The rows of a group lie close to one hidden flat surface of 13 dimensions, which passes through zero. Surfaces can cross.
Some rows, each with its group after it:
[  4 -17   3 -12   8  21   6  -7  14 -12  21   4   6  11  13   6  -4  -8] -> j518
[ 13  15  18  -5 -15  11 -10   1  -8  10  -7  -2   8 -11   3   7  -4  -3] -> j518
[ -4  -4   1  -6   4  -3  -1  -5   9 -15   1   1 -13 -18   8  -1  17 -11] -> j843
[  8   3  -1  -9   7   6   6   2 -10  -3  -1  15 -11  -9   7  17 -21   4] -> j843
[ 13  14  24  -9   1 -11  -8   0   9 -16 -16 -14  17 -20   0  -2  11  10] -> j879
[ -9  11   1  13  -7 -14  24 -19  30  20  23  22  12   6  -8 -15   2  11] -> j879
[ 13 -36   2 -11 -14 -21  -7   3   1   5   9 -10   8   2 -11   5  -8  21] -> j843
[  8  -9   0   3 -14 -24  20  15  -5 -13 -23   1  13   9  -6  -3  17 -18] -> j618
[-10  -2   8  -7   4 -14  21 -15   7 -14  -9   1   2   8   8 -13 -17  22] -> j879
[ 11  -9   8   3  25  -2   0  22  -2 -21 -23   1   2   7   8   7  19 -24] -> j618
[-19   9   8  -4   8   4   0  -8  10  -8  -7  25  21 -29   0  -5   0  -6] -> j843
[ 12  11 -13   2 -29   0  12 -14 -10  -5  -5  -7  15 -19   3  16  -6  14] -> j843
[-17  10   2 -14   0   7 -11  -3   8   7  -8   3  14 -12   5 -12   8  -9] -> j843
[  2  -2 -13  -4  -5   3  14  -3  -6  -2  -4  27 -33 -11 -11  11  16  18] -> j200
[  5 -31  15 -11 -33 -11  -5 -16  -8  14  12 -22   5   1   4  -2  18  -3] -> j618
[ 20   0   1  -7 -10 -18  12 -12 -10  -2  11  14  19 -15  -3   9   1 -20] -> j879
[ -3  -3   3   2   5   2   9  -4  16  -5  18  -3   2  -2   9   6 -11   8] -> j200
[  1  15  -7  -1 -15   6   2   3 -27   9  -4 -17   7  14  -4   9   9   9] -> j518
[ -3  -7   3   1 -26  -8  41  14  -2  10 -10   5  34 -14  -3  -5  12   1] -> j200
[  3   2  10  -9 -26   2  -2 -15  -2   8  12  -9   2   0 -15 -18  -4  13] -> j518
[-11   0  -6  12 -10   6  13   8  -5 -14 -21   1  15  -5   5   5   0 -12] -> j843
[  2   1   1  12  -3  10  11 -10  11  -9  -6  -5  39 -25   0  -2 -10   6] -> j200
[-18 -20 -13  -1   2  -7  -8 -15  -3  18  11   1   4  -7 -10 -24  -9  -2] -> j518
[  0  14  -5   4 -20 -13   5   7  -3  34  14  -3 -21   4   2  -7  12  -7] -> j879
[  7   1   6   5   7   4   4   5  16  13 -13  14   5 -16  -2  -3  -2  23] -> j618
[ -6   5   5  -2 -17  -2  -3   9 -12  -4  -6   1 -14  15   0  22   8  12] -> j518
[  4 -11  10  -2   5   5  24  -5   3 -11   7   7  -2  -2   9   2 -24   3] -> j518
[  3   9   6 -10 -22   4  11   2 -10   2  -1 -14  -2  -4   9  -5  -6  -7] -> j618
[-23  -5  -3  15 -18  17  30   3   1 -17 -29 -11  -2   6  12  -8  10   2] -> j843
[ -1  11  -5   0   8  -7   1   9  -9   5  11 -10  -2   6   5   5   2  -1] -> j518
[ 13 -10 -13  -5 -12   5   5  18 -11 -17 -38   7 -11   8  -2   4  13 -20] -> j879
[-16   2  19 -15  -2   4   6  11   4  -5   7   3   0   5  -2   9  31  19] -> j200
[  4  11  -7 -26   8 -17 -30   0  16   2 -29   0 -14   9  17  -2  -2  23] -> j843
[-11 -27 -14   6  -2   4  13   3 -13  -3  -2  15   8   5  14  20 -19  -8] -> j518
[  0  -8  -1  -8 -14   5   4   0  -6   6  10  -9   4  -4  -5  -2  -2   6] -> j618
[  7  -1   5   3   7 -16   2  -2  11   6 -17  -5  -4   4  15 -17 -10  -6] -> j200
[  9   3  27 -14   1  -5   5   1   3 -11   4  -9  14  10  -2  -9 -18   0] -> j618
[ 14 -10   6  -8 -25  -5  18  -7  21   6   3  -5  10  -4  -9 -14   5  16] -> j879
[-22  -3   6  11   6   2   9 -28  14  -6  -1  14  11   6  -3 -13   8   8] -> j879
[  7   6   2  -4   7   0   3   0  -4  16  -8  11  18  -3  -6 -14  -2 -12] -> j200
[  1   8  -3  -8   9  23 -12  10  -3  -5   1  -2  -4   8   2   9  -7  -1] -> j200
[ 15  22   6   4  -2 -12  16  26   7  20   8 -14   0 -10  17   5 -19   1] -> j879
[ 16 -14 -12   5  -8 -19  17   5   9 -14   4  -8 -14  -3   4   4  16 -20] -> j843
[ -5  -2  -5  -5 -29   4   3 -27  -1   5   7  -6  32 -17  -5   0   0  24] -> j843
[  2 -12   3  -1   8  17  16 -25   7  -7 -26  19  25 -12  -2 -10  -8  26] -> j200
[ -5  11 -11   9  17   1   7 -14   2 -18 -15 -15  22   0   9 -15  -1 -16] -> j618
[ 22   2   4   7   4  10  10   1 -15  -5   5  -3  -1 -14  14  16  -3 -20] -> j879
[-12 -15 -26  10   7  22   2 -16  11  11  20  11  22 -10 -12  -8 -17  -2] -> j200
[-22  26  10  12  24 -17 -13 -26   0  -8   1  26 -12   9  -5  -1  17  -1] -> j879
[-14   4   3  10   2  -2   5  -8   4  -6   1  10   0   1  -4   0  -2   5] -> j843
[ 11  -6 -16   8  -3   3  -1 -10 -12   2  -7   1   8  -7 -10   4   7  -6] -> j843
[  8  13  17  -3   5 -11   0  -3  -4 -21  10  -1  17  -6 -12   3  -7   0] -> j618
[-30 -15  -9  -9   1 -14  -2  -4  18  12   7  -1  -2  15  -3 -19  21  15] -> j518
[  6   6   3   5  -2   5  19  -4  -4   6 -24   6  15  -3  -8 -13   6  16] -> j518
[  5  -7   0   3   7  13  -1  -1  -8 -11   2  -8  12 -10   9  13  -8 -10] -> j518
[-17  -3   7 -15  13   7   3   0  14  19   3 -10  10   8  17 -24   0   8] -> j879
[  5 -28   4   1  19  -8  17 -23  20  13  10  12  -9  -9   7 -15  -9  18] -> j200
[ 18   8  16  -2  10  -2  13  -2  19 -37 -18  20  -7   5  -2   8  -5  10] -> j879
[ 17 -10   3 -19 -10   9  -1  12   8  -1  17  -5   5   4   5   5   4 -10] -> j879
[-16  13  -8  15   8   9  -2 -35 -10  -4  -7  23   2  -9  -1  -1  -6  -8] -> j618
[ -2   6  25   2  15 -19  10  27 -12 -20 -15  -1  -4  28  16  17   1 -16] -> j200
[  0  13 -13 -23 -22  -1  10 -11  -8   2  -9   3 -16  13   8 -12  -4  -7] -> j200
[ 27  -9 -17  11   7 -16  27  12  -5   9 -16   1   2 -21 -17  -9   3  15] -> j518
[-30  26   1  -6 -17   2 -16   2   5  17 -11  14 -30  29  10 -17   3 -19] -> j618
[ 17 -15   6  -2 -14   1   6   7 -10  10  21 -18 -11  -5  -7   3   4   1] -> j843
[  9 -22   3  -1  12  -7  -1  15  18  13 -10   0  -3   8  11  -5  17   1] -> j618
[  0  27  -6  -8 -32   5   7  10 -17 -16  25  -3  13  -8 -12  28   5  -6] -> j200
[  2  12 -11  -6  19   9  16  -2  15   6  17  -3  11  -8   3 -14 -12  14] -> j618
[ 32   9  -3  -1  20 -10   5  15   8  15 -18   5 -19   3   4 -16  -9   3] -> j618
[-31 -24  -2  14  -1   2  -6 -14  11 -11   6   4  11  14   8  13   5   3] -> j618
[ 11   7   5   0  -1  -4  12   4  24  -6   4  -9   4 -13   5 -21 -10 -13] -> j518
[  4 -10   1 -15 -16   2  12  -4 -18   6 -10 -11  -1  -7  12  -9   9 -13] -> j200
[-13  -7  10   3  -8   0  12   9 -12  10   0  31  35  -9 -16  13 -41  18] -> j843
[ -7   8   7   0 -19 -18  16 -16 -17  11  11   5 -21  11  10  -1  27 -22] -> j879
[ -6 -14   8   4 -18  13   2  -9  -7 -10 -20  17   0   3  -3  12  -5  11] -> j518

New rows. What belongs after each?
[ 13 -14 -12 -15 -13   9   5  -3 -17  16   9  -3   3   3   1   8 -14   9] -> j843
[  7  -7  15 -17   9  11  -1  21  -9   2 -15  18  -8  -1  -9  -6   8  -9] -> j618
[-11  -2  -6  14  -7 -22  19  15  -3   2  11  27  23  30 -21   8 -21   0] -> j200
[-11   4  26 -13  17 -10 -11   6   7  10  36  28 -15 -16 -16  -3  -7  -5] -> j843
[ 20 -11 -17  -5   6   4   7  -5 -12  -1 -10   0 -15  10  10  11 -11   7] -> j843
[-18   3 -34  12 -17  -4   2   9  -8 -11  10  -6  -9   8 -10  17   2   1] -> j618
[  5 -16 -25  -5  19  -7  20  -1   9  16  26  20  -2   7  -7  -7   4   1] -> j618
[  8 -19  23   6  11  -9  -7 -25 -19 -17  -8  39   7   1 -21   9 -14  -5] -> j618
[  2 -13  -2  -6  12   3  -6  -7 -13  13 -20  18 -14  -6  -9 -14  18   1] -> j200
[  7 -10  -4   9  -7   5   4  -4  -2   0  -6  -2  29  -6  -8   1 -24   6] -> j200
[  2  -2  -7  -4 -11  15  33 -32   5  20  29   1  15  -7   5 -13  -3  10] -> j843
[-10  20  18   3  37  -1   0 -11  27  -2  17  28  19  -9   8   2   7  -4] -> j618
[  8   4   2 -19 -14   9   8  19   0   8  -2 -14 -12 -13  20  -3   3  -5] -> j843
[  1  15   0 -15   5  -8   4   9   6  -6   1  18  -2 -16  16  11 -15 -11] -> j843
[ 14  -1 -31   6   6   8   3  -3   4  32 -21  -2 -15 -10  -7 -28  -8  23] -> j618
[-15   1   2   1 -13 -16   4  14 -15  10   6 -17 -17   4   2  13 -11  28] -> j879
[ 15   9  -5  11  10  -4 -16 -21   0  12   8  -2 -24  -1  11   6 -16   1] -> j618
[ -7  -4   2 -17 -19  -4   9  18  -1   5  11   9  13 -17   4   5 -12 -14] -> j843
[ -3  -3   8 -11   0   0   4  19  11   9  22   5 -12   6  11  14   7  -2] -> j618
[ 22  -5  -3  15  -2  -7   1  -4 -10   9  14   5 -18  -6 -26  -2  12   0] -> j843
[ 22  10   4  -3  10  -1  17  -9  -4   4 -29   3  14 -11  -5 -30  -7  -7] -> j618
[  2  -2  10 -19  16 -33 -14   5  29   4 -17   8   8  20   9  -3 -22  36] -> j843
[ -3  18 -16   5  10   4  -4  -5   4 -15 -26  -4  11  16  20   4  -2 -12] -> j843
[ 12 -13   2   5  -3   7   5   5  -5  -2  -3 -13   4 -13   4   6 -10  -1] -> j200
[ -4  -6  11  -3  -6  -2 -12   0   2  -4   2 -19   5  11   4   6  -6  21] -> j843
[  6 -10  -5  12 -23 -19  10  -7   4   1   1 -11  15  -8  -2   7   9   8] -> j618
[ 14   7   5 -15  21  15 -10   7  -6  26 -12  19  12  -1 -14 -20   4  -3] -> j200
[  2  -2  28 -12 -22   6   0   3  -6  15  -8  11 -16   7  12   0  -1 -10] -> j618
[ 17 -19  25 -15 -11  -4   3  -6   2   5   5 -26  16  -1   3 -13  -6   9] -> j618
[ -8 -20  -9  11  -3  17  13  37  -5  11   0   4  16  10 -14   8   2  -3] -> j200
[ 30  11   3  -3 -11  -3  20   4   8  10 -10  16  -7  -6 -11  -7  -2  10] -> j518
[ -3  10  -2  -8  -3 -10 -29  24  15  -1   1   0   5   3 -17   8   1  14] -> j879
[  8  -8   8   4   5  -1   9  28  11  -9 -20  -7   2   4  13  10   3   2] -> j618
[ 12   2  21 -15  28  35 -19   0   3  -4   0 -14 -17  -6  12 -19   1 -19] -> j518
[ -1   6   7  -6  21   4  -1  12   4   9  -8  -8   3  -5  18  -7   0 -10] -> j518
[  2 -13  12  -9  15  27  -2 -17  -7   1   6   0  -7   2  13  -3 -33   8] -> j618
[ -8   8  -5 -14   4 -20 -14 -12 -18  -1   2  -7   3   0   3  -8  -2 -18] -> j879
[ -8   7  11   4  -2  -4 -18  15  13   4  -2  13 -13   6  -1  13  14   6] -> j618
[ 14  11   0  -9   7  -1  -3 -11  15   7   2   3 -14  -7   6 -11  -9  11] -> j200
[-14   1 -20   5 -23 -10  23  -8   9 -19  14  -2  -9  17  10  13 -21   2] -> j200
[ -7  17 -16  16  30  -9 -23   0 -10 -24   5  -9 -31  -3  -5  -8 -17 -32] -> j518
[ -5  17  -5  13  17 -12   8  10  -4 -35 -16  -9   5  -1  13  17 -39   8] -> j879
[ 12  11  -1  15   3  -2  -2  -4   5 -16 -35  17   9   1 -12   8 -23  22] -> j200
[ 12  21   8  -3  12  -8 -20  11  -8 -14  -7 -14 -13  -8   1   9  -5   1] -> j879
[ 15   8   9  14   2  -1 -11  10 -11  17  18   4  11 -29  -6  30   4  -2] -> j879
[-13   9  18  -8  -3 -15  16 -15 -11 -10 -11  10  23   4   5  -5  12 -10] -> j200
[  2  -3   2   1 -12   8   9 -17  -2  -4  22 -10  13   2  13  -1   9 -33] -> j879
[-6  1 -3  4 -7 14 13 39 -2  0  9 -4  3 -7 -3 15 21 -7] -> j200
[ -7   1  -3 -14   6  22   4  11  -8  10   9  12  -1   2  -6   1  18  -2] -> j200
[  2   4  -2 -16  31  38 -24  -5 -24  -1  -9  10 -15 -13   1  -1  20 -18] -> j200
[  2   5  14  -4   0  -3 -10  -9   4  -5  -2 -11  29 -16   4  -3  15  -4] -> j879
[ 16 -13   9   2   9   8  18 -14  -9 -11   5  10   8  -8   8  18 -30  25] -> j843
[ 14 -21  -6  -1   7  20  19  -7  -2 -10  24  14   0   4   5  14 -17 -15] -> j879
[-11  -4 -13  16 -20  -4 -10 -18   0  17 -21   4 -10  -2  -2  -6   4  10] -> j618
[-17   2  -1 -13   4  -9 -12   0  15  -6  -3   1  17  -1  10  -3  -3  -8] -> j843
[  5   0  -1   3   2 -15   2 -10   7  12  -9  22  -1  -1 -15  -9  -6  25] -> j843
[ -8  -1  -7 -15  27  11  -9  13  10  16  18  15 -24  18   4  -7   2  -3] -> j618
[ -8  28   2  -9  -3 -29  -5  21  19 -12   2  -3   6  13   1   4 -10   5] -> j879
[-12  -1  13  -3  -7 -19  -5   4  21 -20  15 -27   2  12  15   3   8  -4] -> j843
[  4  10  -7  -3   5   3  -6  -5  -5   5  -7  -1 -15 -12   6 -10  11 -17] -> j200
[-21  23  15   2   7  17   4  15 -11  17  -7  34  17 -13  -9  -3 -24  -4] -> j843
[ -4 -16   0 -21 -21  12  -3  14 -10  21   2  -8   9  32 -13 -10  -5  13] -> j200
[ -2   1   1  -3  -7  -4   8   4  -5  -7  21 -16  -4  -2  13  12  -2 -13] -> j200
[-10   2  14  -2   0  -8  -1 -34  23 -12  14 -14  19 -11  13  -9  -3  12] -> j200
[-14  17 -14  -4 -17  -8  14 -17   0 -19   9   0   2  20  14   5 -24 -12] -> j200
[-12  -8  12  18  -2  -7   8  -2  26 -13 -22 -14  26   6  23   0  -5   8] -> j618
[ -1 -33   0   2  -5  16  -7   6 -15  -1 -30  -1  -8   5  -2   1   1   7] -> j618
[  6  -2 -12  19   5 -18  -2   2   1  -4 -10  11  -8  -2   4  18  18 -13] -> j618
[  9   3  -6 -12  16  -8 -11  16  -8  12 -17   1  15 -16   0  -6  -9  -6] -> j879
[ -2 -20 -18   7 -13   6  -3   2 -22   2 -33  -5   1   6  -4  -7  -3 -17] -> j200
[-25 -20   6  -3  -2  -6  -4   1   0 -10  -8  -3 -10  34   2   1   9  12] -> j200
[  9   2 -10   3  -2 -16   5  -8   2   3   5   8 -10  16  -5   5 -12  13] -> j843
[ 12 -20  -3  -9   1 -13 -16   6   4   6  27 -19  -3   9 -16   1  -5  21] -> j618
[  4  20  28   9  26  -7  -6  21  18  -2  -6  -7  -7   5   4 -12  10 -10] -> j843
[ 20   3  14   1  -8 -27  -1  -7   6   4 -18  -7   0   4   3 -10 -19  13] -> j200
[ 7 12  3  5 -2 -3 -1  1 17 -5  1 22 13  7  2 23  9 -1] -> j518
